The first 5 rows are patterns. Each new row is the sum of 2 different patterns, raised or lowered, with some noise. Before adding, each is slid sideways (what falls off one end comes back at the other) and multiplied by a number that may be negative. Names go in the order of the patterns.
In the rows, zero is written as 128.
Known rows, each followed by the names of its patterns:
[ 93 129 121 142 117  96 123 128 150 120 106 118 148 145 106 115 106 135
 103 134  96  96 162 144 123 139 134 141 161 145 122 136 150 115 134 140
 100 145 154 156 134] : V
[103 137 105 135 105 146 126 154 104 155 124 116 149 159 153 115 163 101
 143 120  93 111 137 153 146  95 147 138 136 151  99 105 123 102 103 127
 155 145 134 149 110] : S
[117 126 128 160 124 141 158 126 138 118 145 120 135 153 133 116  95 144
 122 106 154 101 102 151 120 131 120 136 131 131  96 116 141 116 135 150
 132 149 127 117 108] : H
[131 120 140 147 123 158 101 109 139 105 123 129 162 147 129 144 144 129
 135 138 151 106 135 144 101 156 139 129 116 128 149 120 125 125 121 141
 106 113 123 150 119] : A
[163 120 118 159  97 143 149 110 114  97  98 149 143 143 150 114 128 137
 102 140 112 107 145 134 115 116  96 160 104 132 100 120  98 115 155  96
 147 138 100 107 100] : F

New rows. What belongs after each?
[114  95 118 121  94  87 117  74  95  82  89 140  99  93 103  51 152  99
  89  82  93  78  87 127  70 144 120  63  90  73 123  91  80 136  80 132
 132  86  89  51  74] : H F
[139 191 174 142 140 132 162 129 128 140 149 172 114 136 163 117 159 156
 121 137 135 167 194 131 141 122 140 180 150 141 144 144 171 171 120 130
 172 166 187 117 183] : V F
[137  65  87  91 120 118 114 118  78 117 131  81  88  74  97 134 107 125
 121  76 101  96  80 128 104  89 123 110  69  95  63 115  81  98  86  84
  80  85 111  71 130] : H F
[182 184 132 161 174 121 172 173 144 134 144 162 118 166 151 172 143 133
 170 132 123 136 121 156 136 145 149 163 136 122 142 141 135 141 159 130
 113 162 118 118 142] : H A
[185 113 138 190 163 183 140 162 176 125 174 124 127 168 167 208 179 144
 162 137 142 157 164 139 183 160 172 163 113 160 161 146 202 104 157 169
 171 161 170 170 131] : H F
[104 126  69 116 139 162 130  84 132  97 110 107  67 113  98 152 106 112
  87 152 131  82 115 113 140  81 146  64  95 145 106  96 135 137 141 124
 145 118 131 153  80] : V S
[145 158 123 150 141 103 146 119 132 168 146 180 144  99 105 109 146 107
  91 128 123 143 104 133 117 138 173  87 112 110 152 107 119 108 107 170
 156 114 163 154 149] : V A
[146 122  82 137 153 112 129 126 165 133 136 100 110  96 123 154 140 142
 157 140 114 122 153 141 120 167 132 151 138  86 138 102  88 176 120 120
 174 116 137 132 119] : H F
[124 142 126 128 110 122 106 106  93 148  91 101  94 103  75  71 142  56
 116 113 108 142 117 107  90  93 111  82 111  92  92 153 130 131 132 122
  93  77  91  99 116] : S H
[ 78  91 100 138 145  97  61 102  87 120 121  71 105  84  98 101  83 117
 124 116 144  56 102 105 107 112 111 126  79 149  65 113 119 109 141  93
 127  99 102 105  99] : S F
[104 152 162 149 140 119 139 125 107 145  88 118 159 149 119  91  96 146
 114 119  80 114 100 130 141  86 136 149 115  92  93 138 124  97 156  77
 117 164 120 109 104] : V F
[ 77 120  87  77 111 112 123 102  79 136 118  94 109  91  87 115  71  98
  98 151 139  81 105  85  66 104  73  83  68 123  92 105  89 123  88 111
 110 113 103  84 158] : V S
[124 117 148 130 167 134 127 147 112 134 111  90 163 110 148 102 140 109
 106 150 128 181 133 123 145  95 186 153 109 170 113 154 146 121 127 144
 125 143 159 145 134] : H F
[145 133 111 175 136 140 196 129 143 165 141 113 117 127 130 167 175 179
 130 106 144 110 161 112  90 146 142 147 121  90 153 132 159  94 117  91
 133 136 112 125 115] : V F
[ 89 118  96  67 116 113 116 146  65 115 116 125 129  75 102 111  92  98
  98 144 137 120 110 104  90 126  88 103  99  97 132 144  84 146 112 103
  98 115 128  86 123] : S A
[118 154 115 133 139 193 165 130 161 150 123 143 130 160 126 160 160 117
 165 124 141 118 114 156 126 143 124 138 144 101 120 143 186 119 147 148
 129 177 152 149 119] : H A
[ 97 117  92 131 123 133  94  87 132 138 161  95 144 129 125 163 107  86
 124 106 116 103  88  99 147 118  85 136 105  92 136  87  96 103 131 155
 117 123  83 126 131] : V H
[143  98  96  99  66 114  88  50 113  90  74 107 112 102  86 142  91  83
  51  88 151  94 118 113 118 157 112  95  64 104 124 116 115  86 139 147
 123 105 121 117 129] : V H
[113  96 102  87  84 127 130 106  92 134  75 123  80  83  96 110 106 122
  65 123  99  92 126  48 101 111  66  93 101 127  89  91 118  70  64 108
  72  98  62 136  94] : S A
[ 59 101  80  86 133 129 108  87  85 128  49  93  81  50 127 110 117 106
 130  94  52  78 104 112  97 129 112  94 118 146  60 109  73 125  67  99
 108 111  83  64 124] : S H
[134 155 154 137 162 123 161 167 158 177 148 171 125 136 183 135 129 141
 149 183 140 187 144 153 210 145 154 144 181 181 151 151 154 179 177 170
 176 198 164 166 197] : V A
[ 99 122 123  89 143 143 126  67 102 135  68 167  92 108 160 143 135 122
  86 132  91  93 124 100 135 161 112 152 158 105  92 116 126 129 107 158
 109 162 119 164 115] : S F
[152 179 154 152 162 157 142 159 199 135 169 190 122 175 166 191 149 123
 174 151 151 113 137 138 132 193 120 107 160 161 171 124 143 131 159 101
 142 134 110 184 186] : V H
[132 181 129 158 165 101 102 127 140 137 112 177 116 173 136 149 124 106
 135 179 172 138 190 106 152 141  88 133 138 144 167 114 145 138 123 182
  96 123 114 108  97] : S F
[122 101 116 120 104 139 104  79 102 112 126 106 119 107 122  94  92  93
  79 115 127 102 131 105 130 131 107 107 127 156  91 125 140  72 149 156
 119 124  85 120 106] : V H
[ 82  81 126  86 145 129 123 164 159 109 103  93 163  95 114 130 104 137
 117 135 140 129 139  75  86 130  96 142 139 118 146 116 119  92 132  85
 150 109 125 150  97] : S H
[ 97 105  78 118  96 109 129  88  85  91  80 130 102  96 110  84 113 104
  95 118 117 125  74 100 118  84 121 113 105 110 101 136  88  91  55 129
  75  87 128  64  60] : S H
[ 98  58  94  97  67  78 122 128  71 130 107  52 104 118 108 106 102  96
 100 120 101 130  96  92 131 102  62  83  97 110 129 111 131 100 125  95
  74  77  76  93  84] : V H
[140 144  90  80 136 102  88 108 128 138  95 110 101  69 157 109  69 114
 103 145 113  94  64  65 119 136 105 110 137 108 154 145  85 111 141 107
 144  89 109 123 161] : V F
[106 156 184 198 178 106 174 164 174 166 109 131 153 152 129 140 173 183
 175 160 131 121 171 120 168 114 149 179 194 131 186 160 157 200 193 175
 152 204 126 174 160] : V S
[158 133 113 161 115  87 142 162 142 103 154 142 124 155 102  93 136 139
 157 186 102 126 141 108 152 118 136 146 122 167 151 101  86 157 135 140
 125 124 101 177 129] : H F
[124 185 140 145 128 140 150 155 199 142 127 160 137 125 151 179 181 133
 169 148  97 181 136 156 116 161 166 158 123 166 134 148 143 155 161 158
 169 127 153 151 135] : S A
[ 85 118 121 109  73 126 129 101 117 145  76 137 127  73  77 103  87 121
  94  56  91  99  71  72  93  93  94 143  92  75  73  67 138  87  80  87
 102 138  92 107  71] : V H
[182 171 184 145 194 164 149 170 122 160 178 198 165 149 193 186 180 159
 190 177 164 194 150 124 190 162 159 139 130 166 156 150 141 163 168 129
 170 141 160 133 157] : V A
[146 158 196 148 161 186 172 141 126 139 153 179 168 145 152 157 141 154
 128 123 174 159 149 130 148 156 116 156 142 164 172 177 171 140 184 189
 162 178 149 170 164] : V H
[112 164 116 102 120 116 125  84  85 126  78 141 151  89 126 115 143 119
  85 106 130 108 118 146 100  54 112 107  66 160 112 144 118 134 108  59
 118 128  73 112 113] : S F
[ 76  93  87  79  88  76 144 138 128 125  56  77 102  90  97  49 115  96
 144  70 110  88 106 134 113 112  69 140  53 123  67  40 115 124 121 129
  71 130 137 121 120] : V S
[ 78  85  91 101 100 108 121 101  77  67  77 118  95 103 114 106 134 130
  99  90  98 128 103  92 107 120 100  88 103 116  75 147 102  53 104  97
  90  92  93  73  86] : V H
[132 152 164 119 134 108 143 140 128 114  91 168 153 145 139 153 122 133
 142  95 104 122 122 117 108  83 129 131 112 127 121 114 117 165 114  87
 108 126 165 136 124] : V A
[ 97  85  88 127 135 106  68 106 116 127  77  74  92  82 115 125  70 106
 136 120  69  97 114  99 117 119  94  99  99 112 107 101 111  89 114 127
 123  80  85 108 119] : V A
[121  74 156 119 149 171 117 101  87  89 158 103 105 133  89 157 153 111
 136 152 130 123  82 132  99 159 148 134 150  93 163  87 115 119 158 117
  96 135 111  72 124] : S F
[115  72 112  91 114  78 114 117  68 113  94  84 113 142 115  44  80 105
  98 129  89  65 129 140 134 124  57  91 101  89  97  85 111 134 104 110
 142  80 119 141  83] : V F
[122 139 120 156 177 108 134 163 125 177 132 138 138 158 149 152 144 110
 186 130 118 166 145 142 107 128 143 118 171 130 120 151 123 164 151  94
 124 116 126 135 142] : H F
[125 153 120 152 117 142  87 132 145  78  91 121 106 107  92 108  97 113
 133  81 122 112 119 141  87 102  98 115 154 111 143 121 132 126 130 116
 106 115 123 128  80] : V A
